The same things were measured in two ways. Each way mixes the same 11 hidden numbers, adds some noise and spreads widely along 7 directions of its own, which tell nothing about the thing.
In the rows, 128 means zero.
Some things both ways: the first way, then the second way.
[132 150 137 134  98 141 115 139 176 125 120 173 117 149 122 131 160  96
 102 110]
[120 109 105 109 127 149 161 172 146  92  99 151 128 116  87 100  95 153
  66 131 115 156 115 122 138  95 169]

[149 153  81 125 131 120 119 113 135  74 166 131 134 187 168 108 140  97
 137 126]
[150 142  95 161 102  86 124 148 104 125  96 106 141  94 160 120 120 122
 105 173 137 182 107 150 125 133 101]

[108 118 103 114 141 140 100  70 149  98 165 112 141 111 110 129  96 110
 190 133]
[118 141 114  99 146 117 159 135 143 119 147 150 160 146 135 119 129 113
 139 122 124 120 183 143 101 135 192]

[106 120 105  75 147 139 164 140 130 164 149 110 147 129 138 158 111 159
 125 157]
[102  98 145 129 145 178 158  68 158 151 135 126 151 165 149 139 128 123
 118  95 138  96 116 128 129 162 152]

[193 146 112 189 118 102 130 104 142  58 189 175 115 129 192  60 184 128
 106 126]
[142 142 131  89 129 144 135  96 166 138 118 135  72 175 132 121 116 116
 136 114 120 174 151 133 120  89 135]

[133 100 113 182 162 159 159  54 143  84 196 181 147 169 138  90 144 160
 147 119]
[124 118  81 105 148 111 175 122 164 173  81 139 111 165 134 128  96  98
 108 156 142 172 182 157 120 140 128]

[ 62 104 112 133 138 115 116  92 127 135 121  95 127 165 112 141  93 217
  97 114]
[125 108 165 166 123 148 125  98 103  89 171 119 136 123 154 133 145 128
 147  77 132  72 101 111 157 153 115]

[128  89 217 118 150 101 110 107 110 103 153 123 141  88 144  98 161 204
 165 136]
[169 121 114 143 100  94 148 122 127 114  69 121 123 144 147 121 111 138
 119 170 151 202 128 147 126 140 126]

[139 126 116  79  64 124 115 174 171 159 136  91 137  53 107 117 111  25
 140 148]
[102 131  83 107 140 134 182  91 172 104  84 125 151 177 177 122  96 136
 111 112 108 147 168 175 114 113 177]

[146  75  82  96 164 161 172 143 113 234 149  39 173 147  94 174 123 138
 141 171]
[138 123 149  72 145 108  84 158 129 178 102 144  62 180 105 138 149 139
 188 130  65 114 144 145 143  76  77]

[142  89 133 104 146 141  99 116  99 130 141  77 117  80 101 101  68 169
 144 131]
[141 140 126 143 146 154 111  86 138  99 120  97  88 142 134 122 134 107
 132  81 125 128 102 130 125 124 113]

[117  81 108 172 140  97 153 100  73 166 127  80 132 146 125 130 118 192
  95 156]
[123 113 141 147 118 124 101 143  92 131 140 130 129 108 137 121 113 174
 132 135 102  92 107 119 139  82 116]

[ 54 105 136 106 130  66 107 129  97  67  88  78 116 151 113 159  87 152
 140 138]
[148 160  77 114 121  83 142 129 154  89  36 124 126 175 126 112 101 113
  97 148 161 191 113 129  84 137 182]

[166 121 108 178 152  59  97  96  50  61 110  86  95 168 173 151 118 155
 117 138]
[135 117 145 166 149 175 150 109 116 119 177 115 147 104 147 142 131 137
 109 117 142  99 111 153 135 145 139]

[ 85 110 128 123 171  56 162 110  69 125 119  90 168 193 151 165 163 119
 157 174]
[157 139 138 146 164 163 135 119 126  82 165 111 130 116 107 128 148 117
 142  89 131  95 123 105 107 132 154]

[164 148  80 139 135 104 142 118  84 133 153 137 133 175 166 137 173  82
 128 167]
[146 117 120 153 149 163 126 140 120 130 107 124 150 129 114 136 132 123
 116 117 114 114 101 110 118 117 117]

[112 110 159  97  87 182 168 138 186 203 181 136 149  69 111 112 152 133
 126 158]
[135 149 116 122 113 112 135 124 152 109 118 125 120 175 159 137 151 102
 143 157 119 144 143 153 154 131  95]

[130  98 101 149 136  35 114 117   4  94 127  76 137 184 158 139 164 147
 117 176]
[103 130 145  83 127 126 142 136 144 120  69 159 128 200 102 138 117 138
 159  82 103  96 122  58 121 111 117]

[124 112 129 147 137 132 163 126  88 128 169 122 124 192 138 111 117 189
 167 176]
[100 125  95 102  86 102 152 160 127 167  82 172 135 156 155 136  68 132
  79 149 128 150 120  99 134 101 119]

[146 142  49 211 126  81 123  90  87  54 162  87  99 222 176 118 122 122
  97 141]
[119 130  90 163 147 191 108  67 146 138  70  93 161 174 180 137 128  96
 123  88  89 103 109 143 111 101 104]

[182  83 146 144 178 123 141 107  84  49 132  90 129 161 139 139 129 160
 160 133]
[156 107 120 148 155 158  86 160 109 139 143 110  90  95  90 124 137 134
  95 143 110 114  68 132 132  97 114]

[ 99  84 174 128 186 142 185 123 103 135 160  96 149 171 112 117 151 207
 145 157]
[113 126 145  93 143 143 130 126 155 111 171 134  97 133  99 114 151 119
 131  94 120 104 122 101 128 141 166]

[200  80 107 102 112 120  96 160  97  90 139 106 126  96 118 163  82 105
 179 150]
[124 177 140 156 157 131 111 117 102  94 133 104  96 120 130 143 113 116
 123 113 166  92  80 153 119 137 103]

[147 132  67 112  92 119  94 120  91  96  82  79  90 120 117 136 100  83
  59 119]
[132  77 122 160 130 132 139 146 127 105 136 119 166 139 127 142 162 123
 122 131 115  74  90 109 166 168 115]

[119 110  97  84 148 127 115 128  80 165 122  69 144 171 112 168  90 146
 159 156]
[129  76  99 166 157 174 153  99 121 113  79 118 119 140 123 118  81 128
  92  91 134 134 108 138 139 107 119]

[ 37 134  84 128  86 131 121  68 200  69  65 164 111  99  91 156  71  92
  23  57]
[149 129  64 131 146 132 138 135 170 120 111 120  93 127 102  96 112  95
  75 192 165 183 148 165 130 102 144]

[106 133  82 118 107 121  86  99 169  60 109 144 115 114 119 110  98 115
  61  69]
[119 111 132 134 116  89 169 130 117 161 157 139 108 121 162 136 105 117
 114 157 165 155 143 161 158 163  98]

[117 101 186 177 190  93  92 100  76  68 169 118 129 204 126 114 158 207
 194 141]
[115 117 131 161 133 164 133 127  80 163 108 143 151 103 154 131  81 114
 107  86 138 124 110 130 117 121 102]

[157 111 181 128 181 124 162 107  82 123 194 123 143 136 166  81 147 205
 204 179]
[142 154 137 110  97  90 159 110 145 117 167 145 118 124 155 118 130 115
 144 149 171 159 179 118 121 167 165]

[128 146 113  68 118 146 200 186 210 134 169 137 173 153 140 126 174  54
 156 153]
[130 133 142 111  98  93 118 153 103 194 184 157 119 118 178 147 130 125
 137 157 120 124 138 134 136 133 122]

[ 66  77 186 147 116  99 144  81 177 103 118 142 143  56 123 102 135 199
  75  95]
[147  97 147 167 155 191 132  78 131  84 196  93  94 121 137 120 134 149
 113  95 130 108  97 149 148 110 146]

[124  81 166 113 123 157 109  72 148 148 173 130 161  53 105  97 105 155
 169 123]
[ 96 106 105 125 122 174 137 112 139 172  74 143 148 156 159 134  88 134
 125 106  75 115 156 122 146  71  83]

Other things, the second way, with their names:
Z_59: [139 103 117 133 110 108 117 126 150 163  89 128 132 161 144 131 133 136
 129 188 117 143 126 143 149 131 106]
Z_496: [101 141 122 134 135 127 108 184  91 113 130 134 152  82 121 121 112 165
 105 130  98  81  92 127 121  92 132]
Z_871: [116 139 116 151 122  90 140 129 127  67 139 106 137 102 124 104 129 128
 108 144 172 123 107 130 129 172 157]
Z_327: [ 95 127 123 105 121 155 119 154 129 181 115 149 125  97 126 117 100 158
 108 141  89 117 134 122 135  81 114]
Z_619: [114  51 135 150 131 153 171 142 100 134 173 156 158 130 153 134 105 140
  91 103 118 116 112 132 167 121 127]
Z_118: [119 124 130 133 116 133 112 160 108 187 155 133 129 110 146 159 139 118
 121 139 100  93  91  97 154 135  65]
Z_623: [151 143 142 171 160 141  87 137  96  78 114  83 155 108 125 127 175 121
 153  78  86 107  78 129 106 120  98]
Z_640: [149 116 152 148 149 169  93 128 105 132 115 104 114 106 122 116 127 164
 123 113  94 136  89 149 117  85 120]
Z_814: [107 105 102 107 147 187 129 113 158 132 114 138 140 142 129 106  96 160
  89 109  83 114 132 139 105  57 206]
Z_641: [ 78 141 151  92 135  73 181 108 140 107 155 150 109 161 147 137 110 130
 185 114 160  65 208 153 157 187 142]
Z_168: [170 181 124 149 112  89 124 122 125  56 140 104 121 121 153 130 163 103
 170 144 147 139 154 138 138 162 108]
Z_922: [137 108 122 142 183 141 127 165  88 104 176 117 114 104  98 133 122 133
  99  83 114  79  77 120 110 111 159]
Z_438: [118 162 169  96  98 105  94 103 145 162  89 145 127 203 168 150 166 102
 201 118 105 121 146 124 138 137  67]
Z_430: [138 142 102 140 113  90 116 142 110 112 122 117 138  85 143 107 115 148
 129 150 126 120 132 125 107 132 162]
Z_92: [171 178 107 117 130  83  97 155 135  71  62 107 101 158 110 121 156 119
 161 141 107 158 126 129 110 111 111]
Z_684: [110 137 123 140 121 123 160 122 130 145 189 151 153  95 136 115 110  98
  83 157 207 136 150 128 112 171 185]
Z_965: [ 96 101 124  90 117 121 149 167 128 164 133 164 132 127 127 118 104 150
  99 134 103 128 135 122 139 112 151]
Z_79: [121  87 176 122 112 120 103 130 109 209 131 137 156 135 133 141 152 149
 138 126 106  99  76  89 112 163 139]
Z_58: [127 113 122 135  91 120 131 122 120 148  87 146 176 132 165 127 111 140
 132 123 108 128 131  96 118 136 143]
Z_929: [178 165 110 142 126 114  76 131 138 117 108 112 103 132 113 108 149 111
 127 180 153 173 116 148 103 106 144]
Z_909: [114 137 146 116 113 147 145 135 147  88 162 131 144  72 108 101 144 152
 129 114 116 108 142  90 131 145 166]
Z_409: [103 128 139 137 127 140 158 137 118 132 165 131 173 111 152 153 134 122
 106 117 128  83 101 112 132 169 128]
Z_323: [132 149 124 157 114 114 101  90 104 113  67 104 136 143 178 132 110 137
 168 110 117 109 125 141 117 124 106]
Z_313: [162 128 116 177 150 176  94 132 107 116 134  98 115  96 117 133 138 112
 109 116 116 119  77 124 126 107 101]
Z_5: [148 121 126 165 158 174 125 110 121  81 187  91 102  90 129 123 150 116
 120  87 111 103 102 137 145 127 123]
Z_961: [117 101 109 113 122 120 137 138 136 193  87 155 111 156 137 133  97 117
 112 151 122 147 136 133 142 118 101]
Z_54: [164 103  93 132 147 131 122 108 115 160  46 115 115 172 151 130  97 124
 125 108  99 171 118 147  84 106 151]
Z_986: [145 139 138 141 169 121 108 123 113  83 133  88 126 135 128 129 156 143
 147 101 108 102  96 158  94 135 165]
Z_571: [137 149 119 142 133 100 118 139 115 128 130 123 148 135 146 146 146 108
 149 153 135 100 139 144 126 151 119]
Z_649: [138 107 145 136 115 159 128 116 132 183 145 122 176 126 188 141 151 149
 122 140  72 155 120 156 127 117 125]
Z_784: [151 145 143 174 141 142 108 116  94 127 152 106 157 111 141 153 163  93
 175  92 126  72 115  85 116 157  82]
Z_237: [ 74 120 145 101 145 113 194 144 119 139 157 167 146 142 142 146 100 122
 133  90 138  84 163 130 144 161 125]
Z_642: [142 107 142 147 142 176 110 117 139 119 168  96 120 107 120 117 157 149
 103 127 106 122  75 134 133 112 140]
Z_111: [ 97 158 187  98 125  99 115 169  91 120 183 152 165 108 144 134 145 185
 174 111  90  66 135 129 115 114 162]
Z_728: [114 137 115 136 152 159 122 135 141 106 189 100 155  78 133 111 152 143
  93 140 108 101 112 153 116 117 179]
Z_493: [124 121 111 145 164 188 151 104 140 116 105 114 138 148 128 134 110 113
 100  83 122 118 109 133 115 110 132]
Z_245: [134 133 120 108 159 214 148  90 166 153 170 139  90 146 127 135 112  94
 101  93 133 127 146 129 118 100 158]
Z_887: [121 141 176  96 115  97 140 136 119 147 113 147  95 167 145 164 137 139
 201 106 103  96 157 111 163 146  51]
Z_271: [127 124 116 125 163 174 133 118 147 123 153  99  99 117 119 127 142 121
 108  88  91 112 100 118 126 109 123]
Z_734: [120 113 159 140 159 165 115 114 112  82 176 111 103 106 107 105 138 136
 119  54 126  89  78 124 122 132 166]
Z_599: [136 130 126 141 167 141 127 140 115  88 128 105 139 122 112 131 137 146
 125  98 108  96  96 131 105 122 154]
Z_594: [126  89 146 134 118 130 149 145  90 157 161 149 155 115 170 145  95 178
 110 131 109 104 111 142 124 121 172]
Z_580: [151 155 113 150 156 118 109 122 138 102  97  93 134 116 109 130 149 129
 165 153 134  94 146 135 107 155 136]
Z_358: [139 170 164 115 123  91 143 128 128 109 195 121  76 118 136 138 154 116
 158 134 161 136 145 143 148 164 101]
Z_656: [157 112  85 118 130 118 100 125 143 133  68 122  89 147 119  89 101 140
 117 156 111 187 142 154 110  66 154]
Z_790: [158 168 134 152 118 112  97 133 105 116  94 114 108 123 137 115 116 131
 107 146 151 192  87 162 107 104 112]
Z_183: [142 128 103 169 110 122 125 113 127  86  90 100 164 126 158 115 118 151
  98 154 131 153  92 148 120 116 145]
Z_14: [136  91 121 173 125 148 111 143  90 138 109 114 147 123 162 137 116 143
  97 123  92 129  65 143 153  96  81]
Z_521: [144 136 134 121 146 111 166 113 152  68 114 126 118 138  98 103 128 126
 139 125 176 151 163 132 114 168 180]
Z_506: [130  98 156 131 165 109 165 130  98  93 167 127  82 107 109 114 102 138
 120  81 170 125 120 152 125 165 174]
Z_171: [104 121 137 101 129  87 133 166 125 139 150 142 124 116 118 122 130 158
 122 160 124 109 130 138 137 133 149]
Z_97: [ 93  97 137 129 129 114 157 143  99 173 118 131 183 122 165 146 109 162
 103 108  95 110  82 119 108 144 137]
Z_683: [118 131 112 113 140 140 121 145 141 118  97 141 157 149 112 119 127 135
 134 110  95  99 137  91 105  91 153]
Z_767: [129  80 111 162 137 175 167 101 124 149 171 119 171 112 176 143 123 119
  93 106 117 114 120 131 135 149 142]
Z_166: [113 133 135  98 120  94 172  96 168 131 134 140 125 168 151 139 133 126
 175 146 150 118 198 133 144 174 137]
Z_776: [ 97  96 103 130 176 161 173 134 138 142 137 141 119 146 123 138  86 127
  86 121 131  98 136 164 147 111 130]
Z_273: [124  67 105 150 124 161 111 144 120 176  94 146 162 161 134 139 111 132
  82 144  94 114  75 105 144  86 108]
Z_613: [178 154 110 159 122  90 120 130 144  71 140  82 120  86 113 103 180 105
 132 179 166 161 129 138 125 184 141]
Z_836: [165 153 128 134 161 111 140 115 141 102 142 102  88 136 125 124 149  92
 143 136 162 166 147 181 119 160 126]
Z_954: [151 136 137 160 129 135 100 138  91  90 174 121  96  87 128 117 126 124
 132 121 139 111 120 138 145 104 117]
Z_279: [121 136 138 145 136 132 146 141 122  94 189 124 174 102 134 137 163 124
 132 120 128  68 123 109 134 162 149]
Z_362: [125  94  75 142 163 169 144  85 160  83  78 114 141 146 122  99  95 132
 105  98 116 115 141 139 103 109 205]
Z_259: [ 99  96 137  94 140 155 166 101 132 144  84 153 141 179 147 142  85 155
 143  48  82  92 139  90 114 112 157]
Z_269: [138 166 124 124 128 127 140 131 139  91 189 132 102 114 132 121 143  90
 137 126 153 133 155 133 145 132 120]
Z_987: [161 133 110 187 156 144 118 136 118  52 130  91 177  86 108 108 160 124
 122 134 136 105 103 128 109 138 154]
Z_120: [109 138 149 123 102 134 116 172 113 129 117 146 167 105 113 142 149 135
 135 116  97  77  96  59 140 145  99]
Z_192: [173 145  90 155 112  97 121 117 124 148  56 121 131 163 159 137 120  90
 141 159 142 186 148 136 113 129  83]
Z_597: [109 106 116 130 127 149 141 106 140 149 160 136 159 121 142 131 127 119
 131 114 125  73 149  95 128 150 160]
Z_293: [118 153 135 110  80  54 115 186 112 135 111 148 177 109 142 126 154 142
 150 173 108 127 131 103 126 147 115]
Z_470: [110 106 120  85 155 148 160 150 156 141 135 148 111 145  92 118 115 139
  90 115 113 136 122 120 118 108 177]
Z_631: [137 152 115 102 120 103 141 148 145 150  88 134 115 151 140 141 126 118
 128 160 116 168 141 143 130 122  94]
Z_874: [ 86  71 116 112 145 133 186 133 139  94 118 134 172 151 134 128  99 181
 101  90  88  71 121 116 134 135 197]
Z_106: [137 181 124 117 135  99 138 123 138 124 143 140 109 148 131 150 119  95
 152 150 184 106 167 136 115 158 139]
Z_184: [142 121 170 136 128 180  91  96 140 103 127 106 124 153 124 119 182 123
 154  71  85 119  82 109 134 117 112]
Z_626: [123 119 138 151 126 128 143 156  92 150 159 140 164  97 150 141 108 155
 103 145 133 111 111 139 127 124 134]
Z_915: [152 132 100 155 115 107 138 166 102 131 157 130  78  89 132 126 101  82
  72 167 183 167 101 140 159 145  80]
Z_890: [125 109  88 157 148 156 174 131 128 111 126 132 112 113 136 121  88 102
  88 128 147 139 157 161 171 123  93]
Z_35: [147 131 110 182 139 180 133 133 110 104 173 105 115  79 149 125 125 109
  90 126 124 146 114 170 164  93  76]

Some of these things the first way, each followed by its name:
[136  91 172 211 147  97 114  76 140  27 123 156 121 149 136 108 145 166
  94  74] => Z_327
[196 127 103 183 108  93 119 141 103  81 109 123  94 128 131  74 134  64
  90 122] => Z_430
[136 154 102  95  81 166  96 164 197 201 153 172 103  41 101 113 125  99
  85 126] => Z_790
[109 112  96 154 152 130 116  64 106 129 156 132 125 148 131 135  89 176
 146 136] => Z_493
[124  87 101 130 142 137 190 104 151 163 138 160 184 149 128 171 147  98
 133 139] => Z_580
[119 113 151 124 113 122 124 131 132 145  99 133 113  61  97 113 131  97
  82 121] => Z_313
[ 70  55 121 107 173 150 149  77 114 136 151  94 165 125  71 131  82 168
 198 150] => Z_922
[115 142 140  94 136 100 170 151 158  99 121 128 149 146 149 164 136  76
 155 146] => Z_245
[120 120 140 159 130 131 195 117 176  88 175 143 152 163 152 116 180 102
 124 137] => Z_728
[106  98 124 133  94  95 154 155 136 137 109 102 145 147 111 125 160  87
 103 143] => Z_874
[169  75 152 101 139 101 132 160  65 104 120  52 138 105 114 135 140 111
 142 160] => Z_171
[ 97 111 163  87 115  58 120 145 137  68 107 114 163 115 137 162 170  77
 145 135] => Z_626
[117 157 136 104 135  81 121 137 160  98 139  85 136 120 174 120 178  92
 100 125] => Z_649
[135  84  89 179 151  89  98  86  87 109 136  69 123 183 133 136  70 203
 144 129] => Z_323
[203 114  88 157 112 133 150 152 151 127 201 137 143 121 144  93 199  66
 143 162] => Z_986
[104 144 101 165 112 121 110  62 182  41 159 175 130 160 147 105 137 118
 116  90] => Z_269
[108  91 188  91 137 160 152 117 172 122 164 160 161  68 101 103 163 131
 159 131] => Z_470
[196 147  32  68 131 160 161 139 154  82 163 131 162 188 167 148 106  37
 166 134] => Z_118
[135 116 100 173 146 103 117 112  70 131 115  65 101 188 121 138 101 171
 115 148] => Z_954
[152 107 158 143 131  69  52  95  75  46 107 126 108  82 134 110 149 136
 113 108] => Z_521
[103 124 170 115 100 115  77 116 164 116  96 143 102  39  98  89 102 131
  96  91] => Z_58
[161  99 136 105 138 133 149 108  98  98 145 116 138  74 124  92 105 107
 160 147] => Z_597
[152 145 154 113 127 122 157 169 117 187 110 142 132 118 133 104 177  81
  83 141] => Z_909
[100  73 131 242 157 126 134  29 156 126 223 170 150 157 134  98 170 243
 147 129] => Z_111
[ 60 150 139  33 109 141 132 156 235 154 148 132 173 103 128 146 177 112
  95 109] => Z_184
[135 135  80 145 158  90 144 132 150  72 162 113 153 229 160 125 167  95
 170 139] => Z_54
[162  69 136 129 134 136 101  75 173 100 169 165 187 114 137 118 144 159
 170  89] => Z_887
[140 129  88  95 120 184 125 104 165 150 162 168 126  91 119 120  80 120
 144 128] => Z_409
[132 114  89 162 155 146 162  87 128 125 150 129 125 146 129  85 110 132
  97 117] => Z_271
[ 49 117 113 152 131 139 152 112 172 186 169 122 141 172 120 143 156 216
  64 131] => Z_438
[200  95 137 166 142  90  97 121  72 100 164 110 128 125 145  73 150 133
 176 153] => Z_259
[176  87 170 115 164 187 135 152 114 180 195 102 126  95  90  80 137 191
 180 165] => Z_734
[109  78 136 142 146 113 136 110 118  96 145  98 160 190 113 168 130 146
 179 144] => Z_496
[116  84 131 123 188 160 153 111  60 190 134  63 121 149  91 136  75 218
 137 164] => Z_961
[ 96 128 162 121 106 143 124 132 137 203 119 108 116  82  91 116 125 112
  91 139] => Z_35
[169  91  88 208 147 126 134  57  72 102 159 151  99 139 138 127  77 185
 150 153] => Z_106
[120  79 168 122 106 115  70 118 102 111 127 121 127  45  68  95 133 106
 129 123] => Z_237
[142 136  57 144 116 143  62  81 141 128 169 130 118 101 112  84 132  83
  97 107] => Z_623
[114 121  65  48 146 162 150 157 119 239 164  95 154  97 103 118 100  98
 142 174] => Z_97
